There are 3 ways to turn a row about zero (a turn may also mirror it). The second row of each pair is the first, turned, with some noise. The first 27 pairs use one turn. New pairs use 3 turns, one after the other, and a turn may come again.
In the rows, zero is written as 128.
Known pairs, each followed by its turns in order:
[126  93 160 104 127 207 119 130]
[132  82 118 172  88 161 155  74]
Z168

[146 140 119 146 192 137 135 111]
[115 149 109 111 136 109 187 119]
Z22

[123 119 135 172 119 207 152 106]
[108 115  61 182 122 128 135  92]
Z168

[129 115 109 137 129 111  88 123]
[147 126 126 120 166 149 114 131]
Z168

[103 190 135 134 168 127 126 136]
[102 146  74 140 108 129 152  84]
Z22

[130 149 145 172  84 117 147 166]
[158 174 151 123 102 139  98 101]
Z684

[ 79 119 120 155 138 164 133 128]
[149 125 136 157 136 154 155  85]
Z22

[128 129 104 108 166  97 101 143]
[141 120  90 131 134  87 161 138]
Z684

[110 130 160 135 181 114 122 157]
[111 187 105 144 136 120 136 110]
Z22

[148 136 103  87  86 132  97 150]
[127 131 122 197 119 103 104 150]
Z684

[147  87 100 125 130 128 155 122]
[ 77 128 142 142 146 128 115 109]
Z168

[151  51 152 118 145  86 180 119]
[121 166 158 105 207 138 123 180]
Z22

[134  90 122 137 132  56 105 148]
[186 109 132 110  94  89 140 150]
Z684

[ 85 206  95 168 109 119 159 147]
[143 205 156 155 126 147 172  79]
Z684

[130 116 172 134 173 126 119 154]
[152 107 151 160 134 126 175 158]
Z168

[140 131 153 139  65 123 119 125]
[141 183 116 132 115 164 123  99]
Z168

[105 126 147 135 136 121 121 144]
[127 158 124 142 127 143 114 111]
Z22

[ 49 119 105 140 172 133 126 126]
[143 134 112 160 170 135 147  54]
Z22

[126 127 187 127  56  63 129 199]
[181 229 191 129 123 120 160 117]
Z168

[121 117 101 138 102 160 145 126]
[ 90 136 160 149 112 133 117 123]
Z684

[157 128 146  74 139 121  76 160]
[ 89 143 145 156 104  81 101 146]
Z22

[159 162 123 123 101 156 120 129]
[124 105 124 133  75 130 135 147]
Z22

[180 124 126 143 137 123 148 183]
[136 144  86 120  70 112 104 102]
Z684

[139 137  49 161 122 136 130 148]
[ 94 173 134 155  79 111 164 133]
Z684

[ 88  84 143 124 166 117 122 119]
[132  92 139 115 161 128 173 114]
Z168

[103 119 108  83 162 136 117 193]
[150  73 189 129 120  84 118 112]
Z168

[129 119  49 162 115 141 200 100]
[ 74 134 164 149  65 173 186 108]
Z684

New pairs, each followed by its turns in order:
[131 162  95  72 183 166 187 139]
[104  89 126  91 154 220  89 136]
Z22 Z684 Z22

[ 97 126 112 102  96 128 110 129]
[110  92 113 161 132 132 129 138]
Z22 Z168 Z168

[191 192  72 157  96 127 111 172]
[160 213 134  67 124 183 101 137]
Z168 Z22 Z168

[180  82  56 119 130 150  65 135]
[190 130  44 124 144 168 153 150]
Z684 Z168 Z684

[134  78 134 133 103 128 107 130]
[114 116 116 166 147 129 148 111]
Z168 Z684 Z22

[ 49 131 101 161 152 121 114 156]
[105 188 121 202 137 140 118 102]
Z168 Z168 Z22

[131 207 143 112 134  96 102 135]
[165  64  77 139 126 141 128 116]
Z684 Z684 Z22

[127 144 101 175 143 110 131 105]
[144 115  89  85 155 131 115 137]
Z168 Z684 Z22

[ 98 167 147 135 143 108 115 112]
[147 134 174 125 112  98 116 115]
Z684 Z168 Z684

[121 124  49 103 134 129  99 166]
[140 120 154  86 103  87 132 193]
Z684 Z168 Z168

[144 108 139 151 110 113 147 164]
[104 136  86 153 141 149 129 121]
Z168 Z684 Z684

[147 136  94 126 144 113 112 143]
[119 110 162 136 136 133  89 131]
Z684 Z22 Z168

[136 130 185 107  81 167 143 122]
[121 163 152 185 136 135 172 147]
Z168 Z168 Z684

[145 184 117 119 162 127 139 136]
[135 146 140 111  81  87 114 126]
Z168 Z22 Z22

[124 128 113  59 144 125 122 124]
[130 152 141  90 166 107  96 130]
Z168 Z22 Z684

[129 143 130  90 144 123 170 167]
[109 151 113 144 176 104 108 156]
Z168 Z22 Z684

[133 169 151 122 105 129 148 111]
[143 153  90 145 136 129 132 148]
Z168 Z684 Z168

[127 126 102 107 150 114 104 143]
[140 117 170 116 153 147 114 134]
Z168 Z684 Z168

[110 134 153 138 207 139 132 123]
[161 124 132  65 154 149 160 108]
Z168 Z168 Z684

[129 136 101 172 166 207 123 107]
[164  89  55 100  97 163 130 152]
Z168 Z22 Z684

[122 132 134 132 187 170  90 129]
[145 135 119  76 178 153 147 155]
Z684 Z684 Z22

[131 134  75 132 158 129  88 139]
[123 116 131  76 111 159 145 165]
Z684 Z684 Z22

[207 144 133 154 133 135 106 119]
[158 145 147  69 104  82 152 137]
Z168 Z168 Z22

[111 116  78 195 144 119 133 130]
[120 183 128  82  70 124 126 122]
Z684 Z168 Z168

[130 152 114 131 184 156 160 126]
[118 142 151  93 127 152  77 161]
Z168 Z684 Z22

[105  93 149 186 142 107 117 148]
[128 146 139  85 110 107 127  74]
Z22 Z22 Z168

[130 184 195 152 155 131  64 106]
[164  70 143 102  93 142  79  69]
Z168 Z684 Z22

[126 169 146  82 109 149 148 122]
[114 136 107  85 107 152 104 162]
Z22 Z22 Z684

[115  92  50 171 101 127 145 124]
[186 123 108 136 134 101 122  46]
Z22 Z22 Z684

[165 108 134 113 119 118 165 144]
[136 161 142 141 148 153 144 151]
Z22 Z168 Z168

[164 136 158  89 140 112  91 125]
[118 172  71 147 138 139 116 130]
Z168 Z168 Z168

[133 148 108 124 115 129 151 167]
[134 144 120 126  98 106 138 167]
Z168 Z684 Z22

[102 120 130 194 205  90 102 121]
[186 115 140  43 120  95 120  95]
Z168 Z168 Z684

[121 104 181  84 120  50 140 170]
[109 188  80  54 168 157 123 140]
Z22 Z22 Z168

[ 85 135 128 112 126 166  91 139]
[ 85 150 108 135 124 125 181 108]
Z22 Z168 Z684

